The rows come from 4 hidden closed curves, with some noise, and rows from the same curve form a group. Each curve winds through 6 dimensions. The rows are also pushed far along 4 directions, which tell nothing about the answers.
Known rows, each followed by its group:
[  8.8 -24.0 -15.1   8.5   6.9   2.5 -21.5  20.7  12.0  11.8  19.7 -13.2
  38.5  -8.9 -29.4] : febok
[-20.0 -15.2  10.4  19.1 -15.7   5.5  13.4 -10.4 -14.8   6.5  25.5   0.3
 -10.8  -5.7 -11.2] : zav
[ 29.2  32.0  19.6   2.9 -25.7   3.2   5.4  -8.7  10.1 -15.6 -19.2   0.1
  -4.9 -12.9   0.1] : febok
[ -0.6 -11.2  18.6  11.5  -4.8   7.2  12.7  -6.3 -16.8  -5.7   3.6   3.3
 -10.6 -15.4   8.6] : niti
[  7.1   0.7   2.3 -12.8  12.0   3.2   2.7  -3.7   9.9   5.2 -19.1   2.2
  -0.4  -3.3   6.7] : puzi
[-11.8  -7.3 -10.0 -25.3  16.9  -6.7  16.4   7.6   1.1 -10.4 -25.9   7.5
 -22.6   0.4  17.2] : febok
[ 21.9 -10.5 -29.8 -10.3  24.9 -14.2 -34.1  23.4  24.2  22.8  -6.0 -12.0
  39.7   3.2 -25.9] : puzi
[ -1.0  19.0  27.1  -3.1 -26.4   4.4   3.8 -14.5  -1.3 -21.6 -14.2   6.2
 -17.6  -5.2  15.4] : niti
[  9.7 -17.6  -9.6  21.4 -12.1 -26.7  -3.9   9.7   7.6  19.7  22.2  -3.7
  12.6 -13.5 -19.2] : puzi
[ 30.8   9.1  15.1  15.6  -7.3   8.0  -1.6   1.2   1.7  -9.4   7.1  -1.2
 -12.1 -17.6 -13.4] : zav
[ 22.1  15.1   8.1   6.9   2.7   3.1   8.2   4.9   5.7 -14.0  -8.7   1.6
 -20.7 -13.6   2.8] : puzi
[-19.4   0.3  -6.7   5.9   4.8  19.5  -3.7  -0.9  -8.6   1.1  18.0  -5.7
  14.2  14.9  -0.4] : puzi
[  1.7  17.1  -5.1   6.5  -5.3  19.4  -2.0   7.9   6.3   3.5 -21.3 -11.0
  -5.8   2.2  -2.6] : zav
[  9.0 -16.4 -33.9  -0.8  25.9   1.1 -16.7  24.5   8.9  22.6  -8.6 -21.4
  35.5  -2.9 -10.2] : niti
[-16.6 -12.2  20.7   8.5 -17.7  18.5  -9.3 -21.1  -7.2  16.2  38.5  10.0
  24.2  18.7 -23.4] : niti
[ -3.7  -4.1  23.9  32.2 -33.4  12.9  14.5 -14.5 -14.6  16.4  19.9   7.8
  -9.5  -1.5  -6.9] : zav
[-46.9  24.8 -15.8 -17.7  14.9  34.0 -11.6   4.8   7.4  10.7 -26.5  -7.9
   7.3  40.5  33.7] : zav
[ 10.3   8.9  15.3   4.3  -9.1  16.5  -8.0  -6.6   4.4 -13.7  10.8  -6.2
  -4.1 -11.6  -8.4] : zav
[-33.8   3.0   6.2  -8.3  10.5  -2.3  24.3 -13.1 -14.6 -15.9   5.4   8.3
 -40.1   0.4  36.5] : zav
[ 28.2  -4.6 -19.3  -5.7 -10.7 -22.3 -15.7  14.0  17.6  10.6 -12.4  -6.7
  26.2  -2.8 -16.8] : febok
[-23.3 -13.9  -7.7   6.7   7.0 -19.6  25.9  -4.0 -15.4   5.8  18.3   5.0
 -34.7  -8.7  13.8] : puzi
[-29.4 -13.4 -11.0 -14.6  37.9  34.8  -8.3   6.1  -9.0  14.6 -13.0  -8.6
  22.7  20.5   8.9] : niti
[ 13.9  18.6  29.4  10.4 -14.0  16.6  18.7 -11.0  -1.8 -19.3  -0.1   9.5
 -31.4 -12.9   6.5] : puzi
[  4.5   3.0 -19.9  -4.2  26.2 -16.7  15.4  10.9  -9.2 -12.8 -10.7  -1.4
 -19.7  -5.6  16.8] : puzi
[ 12.7  14.1  22.1   9.4 -44.2   1.0 -11.0 -15.0   3.6  -8.4   9.8   2.3
   7.9  -2.9  -1.1] : febok
[ 32.8  -4.0 -24.9  18.3   6.4 -35.2   1.7  28.0   2.3   0.1  -4.9  -8.9
 -13.7 -23.4 -17.9] : zav
[ -9.2 -19.4  -9.4   2.7  21.4 -30.9  11.7   5.3 -26.2  -5.6  -2.4   8.7
 -20.8  -4.6  20.5] : niti
[ 28.8  22.1  -7.4 -19.6 -10.4  24.9 -35.9   8.2  23.5  -4.2 -17.8 -10.2
  25.5  16.7 -15.3] : febok
[  6.8  -6.4 -33.3  -6.2  14.4  -7.4 -14.5  24.5  14.5  -1.3  -9.0 -28.5
  35.6 -14.1 -14.1] : puzi
[ -4.9  13.3  -7.4 -27.1  21.3  12.9  -6.3  -3.0  -4.3 -11.6 -16.4   2.4
 -15.2  21.4  25.0] : febok
[ 40.9  24.8  19.0   0.1 -24.2  10.3   7.7  -5.3   9.9 -25.1 -16.5  -1.3
 -23.1 -23.5   6.0] : febok
[-33.0  -2.8   6.2  -3.8  15.0  38.6   5.3  -6.8 -13.9   3.3  -9.4  -7.1
   2.3   9.6  22.7] : niti
[ 35.1   1.9   7.9  17.0 -14.4 -19.0  10.3  -6.2  -3.1  -8.3   7.1   1.4
 -13.9 -25.5   4.2] : puzi
[  3.2  24.2   6.0  -8.3  -7.8  18.8  16.5  -3.4  -2.7 -12.0 -23.4  -3.6
 -31.2  -2.4  24.2] : niti
[ 50.9  -7.6  27.3  14.7 -27.8 -21.5   8.8  -8.7  -7.3  -9.9  -0.8   9.9
 -15.0 -34.6  -7.5] : niti
[ -4.5  25.8  20.7  -2.1 -18.4  16.3  27.2 -24.6  -9.7 -11.0 -10.8   8.9
 -26.0   5.6  24.3] : febok
[-18.1 -18.6  -6.7  -1.3  32.4 -14.9  18.9   7.7 -26.2  -8.5 -10.1   5.7
 -24.8  -6.1  24.4] : niti
[ 41.1  22.6  34.9   6.8 -39.9 -19.0   4.0  -6.7   7.5 -30.8  -6.3  17.5
 -28.8 -21.0 -11.0] : puzi
[  1.5  14.2  -4.1  -5.5  13.5  -0.1  28.2   1.2  -3.9 -22.5 -24.0  -5.4
 -30.7 -17.2  29.3] : puzi
[-24.3   2.7  31.1   5.2  -9.3  11.8  16.7 -23.4 -13.3  -7.6  22.9  17.9
 -23.5   2.2  29.4] : zav
[ 19.9  -4.2   3.4  16.5 -10.3 -20.9   1.4  14.1   7.8 -13.3   9.5  -3.9
   0.4 -30.2 -11.9] : febok
[-37.6 -20.7  14.9  21.3 -26.3  19.5  -5.2 -15.5 -10.1  35.4  33.5   7.4
  29.7  23.2 -12.7] : zav
[  2.0  -1.9 -15.2   1.8  24.5  13.9  -7.7   7.9   4.2  12.4  -2.5  -7.5
  20.7  10.4   3.4] : puzi
[ -3.8  -2.4   4.4   3.3   9.8  -7.8  34.1  -0.2  -7.1  -4.1 -17.2   7.0
 -37.2 -17.8  20.8] : zav
[  5.9  31.5 -19.8  -6.4  19.9   9.9   5.5  15.0   1.5 -12.5 -37.0 -11.9
 -34.4   2.8  25.7] : zav
[-33.3  10.5   0.8   5.4 -11.4  14.7   7.3 -10.0 -11.1   1.5  13.7  -2.6
  -3.4  17.1  18.9] : febok
[  7.8   6.1  20.5   6.6  -8.2  13.9   4.9 -14.0  -9.5 -15.3  13.8   3.9
 -15.1  -7.8  11.4] : febok
[-28.3 -17.8  20.8  10.1   7.9  22.9   7.0 -16.4 -17.7   2.5  24.5   6.7
   6.1   5.0  -2.2] : niti
[ -9.4 -19.9  -5.4   2.0  12.7 -18.8  20.3   6.0  -0.7   2.1  -5.3   1.2
  -2.3 -18.2  -0.6] : niti
[ 27.6  18.8  -1.9   4.9  -6.9 -10.8 -23.6   8.1   7.1 -16.1   3.8  -5.1
   1.1  -2.8  -9.1] : niti
[ 36.8 -24.2  11.8  14.5 -16.9 -30.8  13.8 -12.0  -8.0   8.5  16.1  12.4
   2.2 -23.5 -17.4] : febok
[-2.3  0.5 14.3  5.6 -6.7 -2.0 -4.3 -2.5  5.8 -7.0 17.2  4.7  1.2 -7.8
  2.7] : zav

New rows, each followed by its group:
[  4.6   3.0   5.5  10.1 -26.1  19.4 -26.0   0.8   3.7   1.1  29.0  -4.1
  18.6  10.5 -18.0] : febok
[ 22.8 -24.4 -29.5 -15.5  31.1 -12.6 -18.3  27.2  18.6   9.7 -15.3 -10.8
  31.9  -9.2 -19.8] : febok
[-20.9 -11.6 -33.3  -4.6  42.1  -3.2   7.5  15.4  -5.0  11.8   0.2 -10.0
   8.7   9.8  10.5] : febok
[ 12.5 -29.9 -19.0  -2.7  39.7 -30.1  22.2   9.2 -12.7   9.7 -10.7   2.9
 -19.6 -18.0  -3.6] : zav
[ 33.4  16.0  -9.5   7.0  -0.1 -18.3  12.6  15.6   5.6  -6.5 -37.7  -4.7
 -29.9 -20.9   6.7] : zav
[ -0.8   7.7  -7.7  -0.4  -7.6  -8.4 -15.7   4.0   9.2   5.9   7.0  -4.1
   1.2   4.7  -3.7] : puzi
[  5.3  12.8   9.3  -7.8 -17.1   5.6 -32.3   5.1  17.1 -12.9  -1.7  -1.7
  19.9   2.8  -7.5] : febok
[ 32.4  23.4  20.6   8.6 -29.5  14.6  -9.0   2.8  13.6 -28.6  -5.0  -7.9
   9.3 -20.3 -17.7] : puzi
[ -8.9 -30.7   4.2   9.7   1.7 -37.8  18.3   0.4  -8.0  11.8  17.0  19.3
  -6.2 -11.2   1.7] : zav
[ 27.9  33.7  21.9   3.9 -17.4  36.2 -12.7  -8.9   6.6  -5.8 -17.7  -3.2
  -6.6   2.6   1.4] : zav
[-43.5  -3.8  14.7   4.0   6.5  43.5 -10.9  -6.3 -17.3   0.5  11.9  -2.5
  14.4  22.2   7.4] : niti
[ 40.3  20.2  -0.2 -20.1   3.8  -5.7  -0.7  13.0  12.6 -17.8 -50.3  -2.5
 -18.0 -15.6   8.2] : niti
[ -0.4 -21.8   7.2  25.1 -13.4  -5.2   8.2   5.0   2.7  20.2  15.8   2.6
  14.3 -13.7 -18.8] : zav
[-20.6 -13.3 -30.7  -4.2  25.3  -1.3  -1.0  18.4   5.4  11.8  -9.2 -19.2
  10.9  -1.7  -7.8] : zav
[-14.2 -17.3  -0.8   9.4  -1.0  27.2 -23.0  -1.3  -9.9  24.0  27.3  -5.5
  37.7  20.3 -16.9] : niti
[ 25.6  -0.7  -1.0  20.9 -12.5 -18.8  13.5   9.5  -2.7  -0.2  -8.3  -1.1
 -22.6 -24.1 -13.5] : zav
[ 37.9 -10.9 -25.4   2.6  -1.5 -35.7  11.8  18.0   3.5   1.2  -9.1  -0.1
 -13.6 -17.5  -8.9] : febok
[-15.2  28.6  -6.1 -12.2   5.6  30.5 -12.1  12.0  15.5 -20.2 -20.3 -17.1
   1.1   5.7  17.0] : febok
[-25.9 -12.7 -12.6  -7.2  20.1  21.3  19.5  -3.5  -7.2  13.4  -3.0  -5.9
   1.3   7.6  16.6] : febok
[-33.6   1.7  20.0   1.9 -18.3  16.7  -5.4 -14.4  -1.6   6.2  18.9   9.4
   7.8  17.8   8.8] : zav
[ 21.1  -6.0   9.9  18.7 -27.2 -22.8 -20.8   5.1  14.3  -0.6  31.8   4.4
  25.8  -8.4 -46.5] : niti
[ 45.6   3.0  -3.7  -6.3  11.1 -28.3  -9.8  21.3  17.8 -12.7 -20.1   2.5
  -4.7 -21.7 -20.6] : zav
[-20.2 -32.5 -16.4   0.0  19.8   4.2  -9.3   8.7   1.1  24.2  14.6  -8.8
  31.1   5.0 -32.3] : zav
[-32.4 -44.2 -16.4  -4.7  34.4 -10.7  14.2  -6.6 -17.0  26.1  16.5   1.6
   9.3   4.0   4.6] : zav
[ 34.9  23.4  35.9  12.2 -26.8  17.9   2.0 -18.8  -2.8  -8.7  -4.6   8.9
 -20.5  -9.8   5.6] : zav
[-42.5 -28.7 -18.1   3.0   1.8  22.9   6.7   0.5 -11.6  27.3  27.5  -1.9
  16.3  26.4  -2.7] : febok
[-33.2   5.3  19.3   3.7  -8.7  32.0 -14.1 -26.4  -8.8   2.9  30.0   3.0
  16.9  26.1   2.6] : niti
[-12.1   3.2 -12.7 -20.1  10.3   3.9 -13.7  -5.9  -2.1   1.4  -5.2  -7.1
  11.6  15.1  10.7] : puzi
[ 17.5  10.2   7.4   4.1 -17.5  13.5 -18.4  19.1  18.3  -7.5 -14.9 -10.5
  20.4 -11.8 -23.0] : niti
[  4.4  -2.1  -9.7  -2.4  -0.5 -30.8   8.9  15.5  -2.7 -10.7 -23.0   2.0
 -19.4 -12.2  11.4] : niti
[ 32.2  17.2 -19.1 -16.5   1.5 -15.0  11.3  16.0   7.9 -22.4 -34.5  -3.2
 -38.0 -12.5  19.3] : febok
[-27.4 -15.3  22.2  16.3  -1.6  30.9  12.4 -15.3  -9.2  17.3  26.9   7.0
   7.7   6.8   3.6] : zav
[ -4.5  -8.2   6.0 -12.2   0.5  21.2  -5.1  -4.1   3.7   0.7  -1.1  -0.9
   9.5   6.5  -1.2] : febok
[-21.6 -17.6 -11.5 -13.4  16.2  -9.2  16.9   4.6 -13.6  -0.6   2.3  13.5
 -24.5  12.1  12.2] : febok
[-14.1 -30.1 -14.0   9.9  35.5 -11.6  29.0   1.8 -22.7  14.6  13.7   4.1
 -20.8  -7.7   7.8] : zav
[-28.6 -27.0  -2.7  21.3   5.1  -0.7   6.5   1.0  -7.7  17.2  33.9  -5.2
  28.2  -5.6 -10.4] : febok
[-17.9  -8.2  -7.2   1.0  24.3  14.5  19.4  -7.4 -19.0  18.7  -9.9   0.8
 -16.3  12.2  18.7] : zav
[-31.1   3.8 -18.2 -16.9  32.0  20.6   2.6  -4.8 -17.0  11.6 -15.2  -3.2
 -15.2  31.8  20.6] : zav
[-20.3   0.0  -3.4  -5.8  10.7   9.2  -3.5  -4.0   0.2  -0.2  -3.0  -7.2
  11.3   2.1  19.7] : febok
[-38.6  -7.9 -16.0   7.0  14.3   4.4  12.5  -4.8 -17.6  16.9  11.9  -1.0
 -10.5  14.2  28.6] : zav
[ 16.1  31.8  16.5  -8.8   1.0  19.6  12.4  -1.1  11.6 -25.3 -29.6  -0.4
 -30.5 -11.9  15.9] : puzi
[-19.0 -21.9 -10.9   0.1  27.5   5.9   4.9   8.6   6.6  20.7   1.2  -5.5
  21.2  -1.8   3.9] : zav
[-17.2   1.4   5.3   2.0   0.2  -4.6  28.8 -26.7 -25.3  -2.1  11.8   9.0
 -37.5   3.4  35.5] : niti
[-18.9   1.5 -17.9 -16.8  19.4  18.7 -11.6  -0.5  10.2  13.5 -12.2 -17.2
  21.1  11.2  10.9] : puzi
[ 21.3  -6.2  19.3  10.7 -19.5 -16.7  -6.3   9.3   6.6 -20.5  14.0   8.2
  -4.2 -25.5 -21.1] : febok
[-24.0 -43.8   1.8  16.4 -11.2 -19.0  14.3 -11.9 -12.8  28.7  32.5   7.6
  26.8  -3.9  -8.1] : febok
[-32.0 -28.5 -17.0  -1.2  18.0 -22.3  28.9  -3.5 -27.3   5.0  17.1  11.5
 -30.1   3.9  28.9] : febok
[  5.8  22.0  -9.2 -14.2  10.1  -3.5  -8.0  17.4  25.8 -14.1 -39.6 -14.3
  16.4 -12.5   6.8] : febok
[-10.0 -34.2 -12.6  -0.9  23.2 -26.0   7.6  -3.6 -12.9  26.7  19.2  11.5
   3.3   6.7  -2.8] : puzi
[  7.3  20.9  -1.2  -7.6  12.1  23.0 -23.5  13.3  20.6  -3.6 -12.6  -7.1
  16.6   8.0   2.1] : zav
[ -2.8 -24.0   4.1  15.3 -10.6  -6.8  16.5   2.3   1.7  11.5  14.1   1.7
  15.6 -15.7 -20.0] : febok
[-15.9  24.1 -16.2 -14.1  26.4  38.9 -14.6  -0.4   2.7   1.1 -19.0 -14.2
  14.1  29.9  25.9] : puzi
[ 19.0  -7.9 -10.3   3.3   7.9 -47.0  11.2  17.0   3.1 -18.2   0.0   2.3
 -28.0 -31.7  -2.9] : zav
[-34.9  17.1  19.0  -1.9 -18.8  45.5 -14.6 -17.6  -2.6  -6.6  15.2  -4.1
   9.4  21.0  18.2] : febok
[ 19.6   5.4   1.8  21.9 -30.2  -2.8 -39.1   9.2  10.0   4.4  31.8  -7.6
  28.1   2.0 -37.6] : zav
[-26.4   9.8  15.5  -0.7 -19.8  17.1  -4.3 -17.6   2.2   2.1  16.8   5.2
   8.3  20.2  -4.2] : niti
[-14.8 -11.4  19.7  16.0 -18.5  14.1  -1.6 -11.0   1.4   8.4  28.2  -0.3
  14.3  -6.5 -10.0] : zav
[ 29.6  15.8  19.2  28.0 -46.9  -3.8 -24.0   4.0   4.0  -8.3  23.8   1.1
   0.4  -6.9 -37.8] : zav
[ -0.7 -31.9  17.3  19.6  -3.7 -13.0  16.1 -13.5 -10.5  26.6  30.4  19.9
   0.7  -4.9 -13.2] : puzi
[-41.0  -6.6 -11.9   3.6   8.5   9.2  -2.3  -7.1 -19.1  14.4  24.6   0.1
  -4.6  27.8  12.0] : zav
[ 26.4   7.1   4.4  11.4 -10.8   7.9 -31.9  24.9  29.9  -2.6   8.0 -10.3
  34.4 -12.1 -41.5] : zav
[ 10.8  22.1   3.9  -6.1   0.6  31.4 -25.6   5.0  18.5 -13.3  -4.7 -18.8
  12.7  -4.0  -9.2] : zav
[-39.7 -25.7   9.5  14.6 -15.8  -4.7  -0.2 -10.5 -10.2  20.1  40.4  11.0
  16.0  12.9  -7.5] : zav
[-12.8  19.9 -25.6  -1.1  13.6  22.8 -20.3  28.1  23.1  12.9 -25.1 -19.6
  22.9  15.1   0.8] : zav
